The rows come from 5 hidden closed curves, with some noise, and rows from the same curve form a group. Each curve winds through 8 dimensions. The rows are also pushed far along 5 directions, which tell nothing about the answers.
In the rows, 128 means zero.
Some rows, each with its group after it:
[138 116 129 129 122 143 112 137 123  67 154 160 160 150 130 135] => K838
[124 132  99 105 149 141 173 144 153 160 173  58 119 162  85 137] => K937
[114 154 117 104 142 110 114 157 131 148 140 136 124 158 117 172] => K942
[145 121 158 142 121 139 137 104 128 144 133 100 101 137 142 111] => K769
[102  92  59 124 145 128 158 107 150  92 154 118  82 129 127 123] => K942
[146 143 116 106 156 134 162 134 141 202 135  78 147 133  82 144] => K942
[117 163 145 126 165  92  99 113 129 171 104 174 119 170 140 169] => K769
[108 129 109 144 133 166 145 143 104 130 130  86 125  61 125  74] => K937
[150 104 153 157 101 124 115 107 137 107 124 147 126 131 123 119] => K942
[184 170 204 122 144 179 133 150 147 170 153 103 135 150 119 103] => K838
[124 129  96 121 136 111  97 115 133 108 102 232 141 135 143 182] => K937
[128  83 148 169  30 108 146  90 175  40 107 157  69 112 165 109] => K769
[147 138 100  90 158 133 144 129 117 192 119 123 140 133 116 178] => K66
[132 130 134 110 117 135 148 134 116 173 128  86 126 128 121 153] => K937
[142 168 135 144 145 170 130 151 157 153 157 112 121 160 125 120] => K838
[ 78  54  36 137 150  90 130  81  77 120 102 120 106  77 124  98] => K838
[150 117  93  93 148 134 165 119  90 144 126  79 129 117 109 108] => K937
[144 150 131 125 118 150 113 153 149 160 154 134 159 177 107 175] => K66
[109 144  84 123 118 112 120 127 159  95 157 172 120 219 117 189] => K66
[127 122 201 155  79 119 115 105  90 103 117  91 112  95 155  81] => K937
[152 134 132 115 160 125 113 140 115 185 110 137 152 102  96 124] => K937
[144 166 147 122 134 165 136 172 133 117 164  98 127 176 138 132] => K942
[158 139 106  95 176 153 175 153 137 159 130  93 137 139 130 136] => K769
[101 117 112 175 107 132 103 105 133  67 138 163  99 140 158 105] => K838
[114 109  78 123 159 123 111 105 158 137 131 181 124 148 128 142] => K838
[132 171 129 111 169 133  48 141  58 168 107 202 188 100 131 173] => K66
[160 156 141 105 190 175 100 193 141 169 173 128 157 187 134 161] => K942
[156 139 165 137 105 107 101 133 139 161 116 139 121 183 139 168] => K769
[114 129 149 134 130 129 142 131 137 154 138  93 114  99  99 121] => K937
[152 143 125  98 161 136 157 131 178 228 126  97 109 152 106 139] => K838
[127 125 120 132 102 108 132  95 136  89 125 167  92 153 135 157] => K66
[116 110  22 103 133 134 161  97 136 108 143 166  92 158 106 169] => K838
[ 99  76  84 114 100  92 185 111 139  74 126  86  95  90 108  96] => K942
[139 165 125 139 136 151  83 127 134  93 149 220 142 186 145 179] => K66
[122 102  77 105 138 117 153  96 134 125 116 152 110 128 135 153] => K838
[158 155 242 145 128  71  79 111 163 139 100 197 123 188 161 173] => K838
[134 130 111 131 103 151 116 127 124 109 159 122 123 136 119 129] => K66
[115 108 160 133  95  37 143  58 142 170  79 117  47 121 123 139] => K937
[119 167 159 139 165 125  89 138  64 125 105 159 167  97 131 107] => K942
[128 117  81 117 119 175 162 154 135 145 147  73 138  95 105  95] => K838
[103 110 112 127 104  83 118 112 127 106 129 144 125 137 102 148] => K942
[117 130 133 143 122 102 135 108 162 110 157 125  97 175  98 125] => K66
[136 110  77 132 126 152 134 123 139 159 145 116 109 167 127 154] => K942
[123 157 107 112 149 165 110 138 102 121 153 156 145 146 115 111] => K838
[127 138 151 115 141 175 143 176  96 130 130  63 181 102 158  74] => K769
[115 130  98 122 159 153 130 153 128 144 152  96 157 148 127 113] => K769
[165 116 155 119  87 153 171 119 128 163 121  68 102  92 115 104] => K838
[ 79  59  53 128 116  98 166  68 164  74 122 157  86  97 117 107] => K769
[ 79  96  71 147 139 185 125 106  61  92 135 105 149  53 160  53] => K769
[126  98 134 139  97 189 157 167  82  57 145  56 164  34 129  29] => K937
[ 98  87  41 109 162 141 108 154  72 126 142 114 156 114 121 119] => K942
[ 97 134 103 134 141 132 102 122 134 147 112 176 144 123 143 140] => K769
[150 136  72  93 168 156 154 141 124 132 175 112 132 200  97 159] => K66
[108 113  69 135 117 157  96 123  88  71 156 154 146 104 131 116] => K66
[119 101  42 123 152 146 149 124 112 108 162 107 124 111  77 107] => K769
[128  74  85 113 120 120 150 113 105 135 107 109 111  90 130 127] => K942
[179 146 194 145 126 166 117 188 211 120 174 122 159 217 135 128] => K942
[ 93  97  96 122 110 115  98 117  23  99  86 123 170  29 144  82] => K937
[126 134 131 123 187 164  67 172  86 131 134 162 172  98 161 121] => K942
[173 145 171 145 148 148 123 146 125 157 128 102 125 119 124 100] => K769
[112  80  64 144  92 107 135  83 126  90 112 152  70 115 137 116] => K66
[166 160 131 103 205 199 126 166 105 173 169 100 194 163 123 139] => K66
[143 122  98 120 118 141 180 144 177 101 148 106  98 147 105 110] => K66
[134 120 107 140 134 159 116 121 103 119 122 155 127 102 139 117] => K937
[133 105  87 101 100  82 158 122 159 182 103 119  99 144  90 174] => K66
[109 137 174 143 118 114 104 131 118 161  87 126 142  74 155 101] => K769
[141 103 148 122 128 115 134 117 100 107 123 114 130 105 115 100] => K937
[116 156 145 156 147 123  56 117  84 130 106 204 156 137 157 148] => K942
[132 152 113 111 148  98 127 124 131 194 115 140 115 127  72 153] => K937
[122 130 153 138 156 157 135 138 101 103 142  98 166 124 143  85] => K66
[127 117 119 148  94 143 167 145 171 104 168  59 112 141 112 116] => K838
[159 112 107 123 110 177 143 154 174  99 187 115 146 225 128 155] => K769
[117 150 136 118 121 107  99 109 139 152 128 176 117 148 105 149] => K838
[122 152 137 124 130 168  93 161 109 102 146 151 195 142 159 147] => K769
[126 140 131 133 100 132 116 121 103 132 109 148 123  93 122 131] => K838
[111  94  63 111 163 119 129 105 112 153 119 138 135 130 132 150] => K769
[149 161  94  77 193 146 128 169 107 232 122 109 183 148 109 171] => K937
[107 127  58 118 141 141 149 116 112 134 142 131 131 156 100 162] => K66
[140 132 114 129 166 158 107 154 131 181 159 109 134 141 105 129] => K942
[136 107 153 111 145 141 142 125  25 121 105  58 161  14 123  39] => K937

New rows, each followed by its group:
[143 117 129 138 159 176 124 164 131  89 154 131 159 148 147  95] => K937
[147 116 111 141 140 189 141 155 144 120 151 101 135 121 148  96] => K942
[133 134 154 133 140 117  78 127  64 145  98 144 142 106 153 113] => K66
[164 139 238 150  50 134 130 146 134 138 116  75  99  81 132  96] => K942
[137 104 157 142  73 129 148 136 175  78 118 132 118 145 156 107] => K769
[115  78  53 135 133 110 140  95 155 128 120 152 116 128 116 143] => K942
[107 126 129 151 135 134 136 106 156  96 160 123 122 141 123 116] => K66
[133 113  83 137 130 145 133  93 153  78 147 175 103 153 143 141] => K937
[124 156 208 126 120  92 129 126 142 149 101 130 149 101 121 140] => K66
[124 116 153 147 128  94 132 108  91 118  77 125 111  73 158 122] => K838
[139 136 198 125  79 166 140 159 127  91 145  70 164  76 137  65] => K838
[104 121  74 123 163 168 107 138  82 146 159 104 149 100 123 120] => K942
[153 149 148 130 130 113 155 124 192 164 129 119  84 168 110 131] => K937
[145 131 122 115 169 134 138 137 116 129 137 117 130 141 119 109] => K66
[121 136 107 134 130 160 116 151 120  74 183 124 176 172 108 124] => K942
[103 115 103 161  94  76 127  87 189  63 134 190  72 201 122 153] => K942
[151 103 143 118  75  77 158  94 134 159  82 108  85  86  94 120] => K937
[117  95  37 112 140 130 148 100  72 120 102 128 115  91 134 109] => K937
[108  97  82 111 136 135 114 112 100 133 117 140 141 120 151 112] => K838
[126 117 158 155 102  77  69  97 156 160  90 207  97 150 150 184] => K942
[134 138 137 142 114 140 136 142 196  90 146 170 139 170 130 153] => K66
[ 99  96 135 135  97 116 119 128  33  84  96  92 130  30 145  61] => K942
[ 98 116  67 111 154 106 148 119  84  82 115 140 140 107 114 116] => K942
[132 117  86 122 144 102 110 123 175 138 126 185 110 179 132 169] => K66
[113 103 143 131  72  95 118 138 143 120 119 118  95  96 120 127] => K942
[102  83  25  83 157 151 153 118  65 174 136  71 146  62  76  82] => K838
[ 91 115  88 135 124 102 123  94 107 139 120 131 100 117 108 122] => K769
[126 148 119 130 149 144 150 118 137 122 144 121 128 129 121 128] => K942
[109 135 156 144 120  87 136  98  66 147  66 102  97  33 145 116] => K838
[144 166 189 140 121 100 109 145 166 165 122 139 134 158 122 180] => K838
[ 95 107  56 126 174 144 165 114 135 115 154 110 101 123 115 113] => K937
[131 168 171 145 141 139 102 113 133 112 140 175 139 144 136 150] => K66
[ 77 121 108 152 129 118  64 119  74 102  94 195 178  58 154 121] => K66
[158 124 167 115 136 140 130 142  86 147 104 111 140  79 140 114] => K942
[128  84 156 158  80  91 130  98 173 109  86 148  73  93 166 115] => K942
[122 174  97 143 175 166  90 152 123  95 176 179 166 205 123 147] => K942
[112 142 185 168 104 134 114 124 127 101 102 128 129  71 167  82] => K66
[139 192 160 134 181 136  97 154 109 166 125 158 160 117 110 148] => K838
[101 108  46 118 116  89 168  85 147 114 140 124 106 171  83 159] => K942
[107  91 178 173  78 111 118  77 127  65 104 152  93  73 156  63] => K769
[121 127 121 108 130 138 169 111 150 136 135 125 113 151 113 127] => K769
[122 120  95 125 147 127 176 106 126 125 123  91 118 132 133 112] => K942
[106 119 108 137 108 144 146 116 108  91 140 118 135 126 127 125] => K66
[147 149  76 111 171 143 106 156 151 170 144 166 140 177 109 169] => K66
[ 89 104  84 139 124 131 157  80  99  77 140 108  98  77 122  92] => K66
[140 110 121 140 119 144 141 128 131 156 138  86 120 137 108 108] => K66
[150 187 215 118 177 158 101 170  74 184 124 104 189  58 104 105] => K937
[150 136  86  99 167  96 133 107 127 165  99 178 112 156 110 165] => K937
[ 83 122  65 141 186 146 116 101  88  98 147 145 140 107 131 101] => K66
[140 136 133 116 145  95 102 120 102 184  95 147 113 149 132 155] => K66
[178 173 173 118 155 192 112 166 157 126 163 158 173 194 155 157] => K838
[143 132 151 143  99 142 102 133  98  99 112 148 130 106 156 108] => K66
[130 132 140 119 125 120 128 131 106 138 138  88 124 153 127 118] => K66
[139 123 103 132  89 141 181 128 199  94 184  97  88 185  73 131] => K66
[ 96 137 103 117 143  69 150 104 142 153  93 138  90 124 131 160] => K838
[137 133 132 128 167 128 113 151 147 121 128 174 143 177 142 146] => K937
[109 143 174 162 140 123  99 105 132 101 133 155 135 119 147 113] => K66
[127  94  84 129 100 106 143  89 124 129  97 139  84 131 146 136] => K937
[142 142 173 129 106 146 112 175 137 122 165  95 147 142 107 122] => K942
[ 89 114 107 150 114 134 106 106  94  99 138 128 130 110 130  97] => K769
[164 147 160 124 104 149 117 149 139 153 130 125 136 119 129 138] => K66
[169 166 162 116 167 184 143 161 114 213 146  80 145 104  90 126] => K937
[155 124 144 120  84 121 148 126 150 158 116  99  99 101 119 131] => K66
[121 132 166 114 137  78 113 138 114 150  83 147 135  65 114 127] => K942
[160 129 164 147 103  61 101 109 177 171  84 172  87 142 131 185] => K769
[ 86 101 107 139 103 119 128  83 147  90 115 186 112 121 140 126] => K769
[120 162  84 126 177 151 125 153 123 140 164 131 150 145  92 154] => K838
[121  80  74 103 117 132 185 121  96 127 126  66 111  83  94 107] => K937
[164 118 139 129  67 155 163 149 164  90 158  88 103 169 128 119] => K66
[133 152 178 140 122 124  87 132  95 152  82 172 163 110 166 151] => K66
[100  80  84 124  57 108 177  94 182  86 158  80  71 170 120 118] => K838
[112 109  88 131 132 127 114 133  73 116 115 107 151  71 143 115] => K769
[120 138  79 132 133 141 121 131 155  83 178 176 135 193  87 162] => K66
